The first 5 rows are patterns. Each new row is the sum of 2 different patterns, raised or lowered, with some noise. Before adding, each is slid sideways (what falls off one end comes back at the other) and multiplied by a number that may be negative. Names go in the order of the patterns.
Known rows, each followed by the names of its patterns:
[  2   4  -2  28 -14   0  16  -1  -5   0   2  -1 -28  10  21  -2   7   9
  14 -11 -13  -2   7   9  -2   8 -19  -1   1  -6  28   4  -5  19   3  14
   5]
Volun
[ 16  -5  -3   1  -1   9   2   4  -6   1   0   0  -2 -17   9 -20  11   3
   0  -3 -10   0 -22 -23  -4   9  10  -6  11  -1   0 -12  -1  -3 -17  -9
  -1]
Gef
[  5   4   3   8  10  -5  20  13   4  10  -5  17  15  11   8   0   2   0
   9  -7   2   2  -7  28   7  -4   4   1  10   9  10  -8  -1 -16   0  10
 -15]
Zil
[ 14 -13  16  10  11  22  -6 -15  28   1  12 -14   8   0   1  -1   6  13
  21 -10  -1   2  15  -6  -3  -1  -1   0   0  -3 -13   0   7   4   6   9
  -6]
gepo
[  8   4  -1   0  28   4   1   5  -1  -5  10   0  -7   7  11 -10  19  -5
  -5 -15   4  -1  -5  11   4   5   5 -16   2  12   8   9  -3  11 -11 -13
  -9]
kilub

New rows, each followed by the names of its patterns:
[  2   6  11   1   5   3 -17   7   4  18   0  -7   5 -23  -5   4  -8   5
  -6  12  21   6   1   7  -2 -10  -3   7  -4   7   2  -3  21  -1  -2 -12
   5]
gepo kilub
[19 16 10 18  0 11 11 13 12 -2 11  2 10  3 12 11  7 14 25 13  7 14  9  6
 14  2  9  4 20  5 21  4  1  0  1 -3  4]
Gef kilub
[-25 -24 -39 -28 -29 -30 -13 -15 -11 -45 -13 -18 -32 -36 -19 -20 -25 -20
   2 -33 -35 -14 -31 -35 -23 -24  -6 -15 -16 -28 -17 -22 -13 -24 -23 -18
 -29]
Volun kilub
[  0  18   0  -9  -1  -6 -10   4 -34  -2 -22   2   8 -17 -15 -19  -7 -20
 -24  -3   2  17  -7   9   6 -25 -17   3  -6 -17 -18  -7   8   4  -1  17
   0]
Gef Zil
[  2  10  28 -10  24  14  23  -2  11  13 -10   1   6  19  21   6   1   4
  12  16   6  15  23  18   4   7  -1  17 -26  16  12   8  10   9   4  -5
   0]
Gef kilub
[-16  -4 -12 -18  -5 -25  18 -34 -20 -11 -31 -11   1 -32 -15 -41   5  -4
 -13  -7  -3  -7 -30 -40  -6  -6  -6 -26   0 -23 -13  -8 -17   9  -7  -6
   1]
Volun gepo
[ 15  25  -5   1   8   4 -10   4   8  -4   6   9  -3   4  -2   7 -19  21
  -6   9   8   9   3 -11  -8  -8   9   8  -3  27   2  -5 -11  -2   5 -15
   6]
Gef kilub
[ 2 27  4 18 12  9 13  4 10 28 10 18 12 31  8 11  6 13 13  4  5  3 22 16
 15 18 20 14 24  5 23 23 22 30  7 -8 40]
Gef gepo
[  5   7 -22  -1  14 -13   2  -8   2  14  -4  19 -28  17   5  -7  12  12
  19  18  10  28  -9 -10   1   0  -2   0  18  20  18   5  -3  -3  -1  27
   6]
Volun Gef
[ 12   0  10   4  16   6   1   0   6  10   3  -5  -9   4   2   2  20   2
   2  19   2   5  11  -6   9   5  27  -5   5  15  -2  -1   1   3  11 -11
   3]
Volun kilub
[-12 -12 -13  -5 -27  -1   6 -23  -5   2   3 -14 -22  -4 -14 -14 -19  -1
 -23 -14 -12   2  10  -9 -11   1 -13   5  -8 -14  -4  -7   2  -9 -15  -4
 -22]
Volun kilub
[ 4  7 17 12  6  1 -5 34  4 27 -9 14 14 15 20 11 31 34 25  4 -3 14 -3  5
 17 11 22  1 19 10 -7  1 28 -8 10  2 14]
Gef gepo
[  7  -9  -7   9 -11   7  -6 -12  22  -7 -13 -10 -13  -5  -8  -4   2   4
 -13  -2 -10 -12 -32 -10  -3  -6   0  -3  -5  -2   4  -3 -27   3 -15   1
   3]
Zil kilub
[  4   3  29   0   4   9  -2  18  16   0   0   9  19   1  25  -7  -2 -20
   5   9 -12  15   8   9  11  -2   2  26  18  11   7  10   6   4   3  17
   5]
Zil kilub
[ 28   4  13  15  11  10  14   5  24   7   7   8   0  23  40 -12  29  -1
  23  10  17  22  18  26  20   3  19  10  18  -3  21  19  26  17  18  27
  24]
Gef gepo
[ -4   2   1   0 -21 -13 -10 -10   9  16 -21  11  -4  13   7 -18  -1  11
  -1  -4 -19   4  -4  12  -5  24   8  -3  20   1   3   5   9  -4   5 -15
  -9]
Zil gepo
[-18 -22 -14  -2   0   5 -11 -21 -29 -17   5 -15 -14 -18 -41 -21  -3 -33
 -17 -26 -16   2 -26   9 -49  -4 -14 -25  -2  -9  10   8  -8   1 -31 -25
 -25]
Volun Gef
[  8   9 -11   4 -23   6   3 -18   0  -6   7  17  -4  -4  14  22   2  11
  -5  19  12   5  -1   7   3   0   2  -3   4   3  -5  28   9  -1  12   2
   7]
Zil gepo
[  7  -5   2   3  -8  16  11   9   6 -14   0   5   8  -1  -2   6 -15   6
  -4  -1   2  -2   3  21   6  -7   0 -14  -6   9 -13  -4   4   7  -4  16
 -10]
Zil kilub
[  3  30   8 -16  15   8   4   5  24  17  23  12   6  18   2  35  20  16
  18 -12   7  14   1   3   1   6   5  24  15 -14  23  10   5  16  21   6
  10]
Volun Zil
[-34 -14  -3  -2 -12 -18 -14 -16  -3  -7   1 -17 -15   8  -9  -7  -5 -18
  -5 -15 -12 -11  -5   0  -9 -31  -1 -15  -6 -19  -5  -7 -15  -3  -5  -1
  11]
Zil gepo
[ 20  26  16  30  37  31  15  18  15  27 -16  25  24  18  23  23  14  10
  16  13  18  37   0  34  27  38  13  24  27   2  14  17  29  36  18  12
  14]
Gef kilub
[ 24  20  18  16  -4  -8  25 -16  11  -8   6   2   8  -4   8  19  16 -12
   9  -9  18   2  10   0   3   7  -3   0 -10   0  19   6   0   6  -7  15
 -16]
gepo kilub
[  9 -14   3  -5   6   5   1   5  -6  27 -10   0  17 -17  -8   5  -1   1
 -26   3   9   6   7  19  14 -15   4  -3   3   7  -5  -1  -9 -13  -6  -6
  16]
Volun Zil
[  9   3   9  13   6  13  17  13 -17  22   2   0  -7  -1   2  -3  16   7
   8   7  -6  18   7  26   3  -1  12  -3   2  -5  27  25   6  -3  17  11
  -4]
Gef kilub
[  3 -11   3   4 -14   4 -33 -10  -8 -14 -19  -6 -12 -13 -27   1   4 -25
  -5  -4  -3 -24 -32 -17 -11  -4 -17  -7 -31 -14  -2 -24  22 -18 -21   3
 -10]
Volun Gef
[  4  -2 -17  -3   8  10   0  12   1  -9  -5   8   4  -3   4  -2  27  -9
  14  12  12  28   0  -7  21   5  13  -8   8  -7  11 -12  16  15  21  -6
  -3]
Gef gepo
[ 28  35   0   6   8  23  -1  15   9   7  13  -7   4  -1  -1  15   6  13
  17   2  23 -18  32  19  10  31   6  -4  35   9  35 -10   5  10   6   2
   8]
Volun gepo
[23 28 27 39 15 -2 14 22 14 16 14 18 18 26  7 19 24 23 41  6 44 -1  7 12
 25 28 16 40 56 24 10 11 23  3 25 18 25]
Gef kilub
[ -5  24   2  -3 -14  15  -9  -8  17   5  19   0 -18   2  13  16  15   8
  13   2  -7  -3  22 -10   3  13  33  12   2   9   1   9  21  21   3   9
  33]
Zil kilub
[-17 -24 -33 -32 -24 -10 -17 -21  -9 -20 -15  -9 -19 -25 -18 -22 -25 -17
 -45 -20 -37 -15 -12 -27 -28 -32 -21 -37 -39 -22 -16  -6 -24  -9 -15 -34
 -33]
Gef Zil
[ -6  -7 -15   5  -6  -4   2 -37 -11   4  -5  -1 -17  -9 -20  -5 -10  10
  -5 -14   7   3  -8  -9 -10 -15  -4 -17 -16 -13 -12   2 -26  -9 -18 -16
 -14]
Zil kilub
[  2  15  12  11   4  16 -10  -3  15 -11  -6  -2  -8  20 -16  -1  14  -3
  11  12  16 -17 -13 -19   2  12 -18   5 -12   0   4   2  12  17   6  13
   9]
Volun Zil
[ -7 -14   3   4   1 -21  -4 -18   2 -25  -8  -6 -16  -3 -14 -27  -8   6
  -4 -18  10 -22  -2  -8   5 -11 -15  -8 -15   1 -12 -12   8  -8 -10 -10
 -11]
Gef kilub
[ 15  -5  -2  -5  -5  18  20  -3   3   6 -10   4  11 -21  -5 -24  -3   8
 -16   6 -16  11   7  -2  -3  20  12   2   8  14   8  -2  10   2  -8 -10
   7]
Volun Zil
[  7   1  -8 -30  -3   3  -4   1  -6 -13   2 -13   8   3   4  14   0 -25
  35 -14   3 -18   3   0  -5  10  17  10   7 -23  -2 -12   8 -11   0  -4
  -4]
Gef gepo
[  6  17   8   8   6  14  -3  10  17  -1  28  10  -3   4   9   5  24   3
 -10  -4 -28  11  28 -31  10   1  19   7  15   0  25  13  -1  -1   9  23
  19]
Zil gepo
[ 11   2  18  23  -5 -18   9   1  -4  -9   1   6  -2  -2  11  10  10 -19
  -2  -2   6  -5 -11  -4  -5  -1  -4  -6  -9  -3  11  -7  12  -3  -9   6
  -8]
Gef gepo
[  3   3 -13  -6   4  -1   6   5  20 -25   0  11 -25  -4 -16  -8  14  -6
  -9 -30   5   4 -23  13  18  11  -6  -1  26  -7 -42  -1  -5 -10  -9  17
   4]
Volun kilub
[  9  -1   9   4  -3  -1   2  23  22  12   6   1  31  -2   0   2  -1  -3
  10 -14 -15   3   4  12  -5  -1  -7  10  -3  17  15   7  29   0  -7  34
 -18]
Zil gepo
[  8  -5  15   9  33 -17   0  17   0 -25  -1   2  -6 -22  14  11   1  14
   4   5  -1 -27   4  13  22  -3  10 -13  -7  -2  -9  24  20  -6   7  -3
   8]
Volun kilub
[ 10  -4   8  13  -3  20 -12  23   2  -3  -2   3   9 -14 -14  22  17  16
   4  16   1  13  -4   1   7  -2  -9  18  17  -1  -6  10   5  14  14  14
   4]
Gef kilub
[  3 -10 -23   1 -11   2 -17 -10  16 -17 -24  -7  -3  -6 -21  -4  -2  -4
 -22 -17  -7  -9   8  -7  -2   1 -34 -24  -3 -24 -12 -21 -20 -12 -16  -4
 -35]
Volun Gef
[  0  -1  -5  13  -1  -5   8   5   5  -4  -4  -4  -8  15 -18   4  -3  -9
 -12 -14   2   4 -32   2   1   4  -2   2   5  -8 -13 -11  -9   8  -4   2
 -20]
Volun gepo
[ 31  10  12   7  21  14  15  19 -17  11  26  16  21  16   4  21   9  32
  37  26  29  22  -2  41  13  21  -4  28   1   9  12  12  32  22  -5   8
  12]
Zil gepo
[  3  18 -12  25 -10  -2   6 -13   7   4  20  24  -1 -12 -13  14 -10  13
   1   7  12   2  16   9  -3 -20  10  -7  -7  -1 -14   4 -12  -2  -5  -3
   2]
Gef Zil
[  4  -6  -8 -11  11  20  -5   4 -14   1  -6  17   7  -1  18  -9   0  -1
 -20   2 -18  -3  -1   3   2 -21  21   6 -12  -8   8   2  -2   1  17  -9
 -19]
Volun Gef
[ -9 -14  11 -21 -15   0   6 -12 -10 -26 -11  -1  -5  -7 -25   0 -14 -20
 -14   4 -14   0 -22  27   1  -2  14 -17 -28  23 -11  -6 -18   6 -20   7
 -16]
gepo kilub
[-19  -8   6   9 -12 -12 -15 -16 -18  15  11  -8   0 -31  -9   9 -21  -4
 -22  -8  -6  -8  -4 -45  16 -22 -11   0   0  -7 -13  -2   4 -32 -27   5
  -4]
Volun Gef
[-27 -36 -25 -18 -16 -16 -21 -18 -20 -28 -25 -10 -35 -24 -16  -7 -17 -25
 -22 -25 -17 -13  -9 -23 -22  -5 -26 -12 -23 -26 -33 -12 -33 -31 -16 -22
 -13]
Zil kilub
[ 23 -27 -15  15 -26  -8  -4   8 -13 -32   5   1 -14  -8  -3  19 -21 -30
 -16 -11   4 -20   8 -14  -2 -15 -18  17  -4 -37   6  -7  -1  -4  -2 -14
 -11]
Volun kilub
[-29 -25 -24 -24  -1   4 -32   4 -17   3 -12 -11 -13  -3 -15 -24 -23   5
 -15   0 -24  -6 -14  -6  -9 -13  -3  -4   5  -5 -23 -12  -7 -12   1 -25
   9]
gepo kilub
[-14 -11   0 -17 -10 -20 -20 -12  -9  -9 -17 -14   0 -12 -15 -20 -10 -28
  -3 -12 -16 -12 -14 -19 -17 -29 -18 -16  -7 -17  -9  -9 -12 -18 -12 -24
 -22]
Gef kilub
[ -4  -9 -19   0 -27  12 -12   8 -17 -18 -12 -38 -14   8 -18   4 -17  17
 -10  -2 -13  -2  -9 -27 -26   6  12  -6 -16   2  -1   6   0   0  -6   0
   9]
Gef gepo
[-17   0 -12   8  -7  -2 -21 -22  -3  -4   2 -17  -3 -27 -12 -11 -31  20
 -24  -7   9  -7   0 -13  -8 -28 -32   9 -15  -3  -3  -1 -16 -10 -20 -13
 -38]
Volun Gef
[-21 -13  -2 -18   6 -13 -20   0 -16  -7 -31 -20 -14  -7  -5 -12   2  -1
 -17 -20 -11  -6 -25 -20 -13  -2 -13 -12 -12 -19  -6  -8  -7 -11  -7 -14
  -5]
Gef gepo
[-13  -9 -15 -12 -26  10   4   1 -20  -4  -3  -5 -21  -8  -5  -6   5   0
 -17  -7  -4 -17  -7  -7  -7 -12  -8  -1 -23   1   8 -31  -9 -14   1   1
  -7]
gepo kilub
[-10   6   9   8 -13   4   5  -1 -18  -9   5   1   4   5 -12  -2   2  -5
 -15   4 -16  -4  13  10  -7  -2   0  -6  -2  -3 -11   7 -14 -12  -5 -18
   1]
Zil kilub
[36 45 40 54 23 42 36 43 45 35 56 53 51 19 26 48 24 32 33 46 34 21 53 52
 34 24 43 43 27 28 25 37 35 38 38 25 33]
Volun Gef
[  3 -21   7   9 -20  16  -5  -4  -7 -15  31  11 -36   5 -12  10 -14  13
  13   7  -6 -15 -13   8  19   4 -10  13 -14   2  10  -9   3  -4  13   3
  -5]
Volun gepo
[ 10   4 -27   0   9  -3 -25  -3   3 -15 -10   1 -10   3   3  -6 -26   6
 -22  -2  18  15 -10  10   2  -7  -4  -7  -6  11   9 -23 -10  -2   0 -16
   7]
Volun kilub
[ 11 -18   4   6  22   1   8  17  21   7   7  11  12   4   4   5   6  -7
  15 -14   6  10  12   8   2  14 -18  -4  -6  25  22   9  32   1  -5  17
   6]
Gef gepo
[32 10 12 17 40 43 20 20 -8 23 13 15 46 30 13 40 34 37 23 11 26 19 44  6
 13 33 16 17 18 21 19 -7 39 32 30 20 25]
Volun Gef
[ 12  13   6  11  18  10   5  -4  14 -12  23   5  18  -1  -2   3 -21  -5
  16   1  17   0  26   5   9   1   9   5 -12  -9  15  22   5  -1  13  11
  18]
Gef gepo
[ -2 -14   0 -31   8 -14   5  10 -15 -24   6  -8 -14 -34  -6  -4  -3 -15
   3   1   7 -27 -11 -12  -7 -21 -14  -1 -14 -13 -10 -14 -16  -9   0 -10
  -4]
Gef gepo
[ -7  -2 -30   3  -3  -9  20 -20 -12  20   3  11  -7   4 -14 -22   7 -12
  -3   5  -7  12  -4  -5  -5 -34  -4  18 -10 -10   7  15 -27  -2 -14  -6
 -14]
Volun kilub
[-4 11  4 19  6  1 17  5 15  0 14 -6  8 -6  1 10  0 22 11  0 -5 -4 12 -1
  9  2 19  6  8 22 -4  2  0  7  8  0  1]
Gef Zil
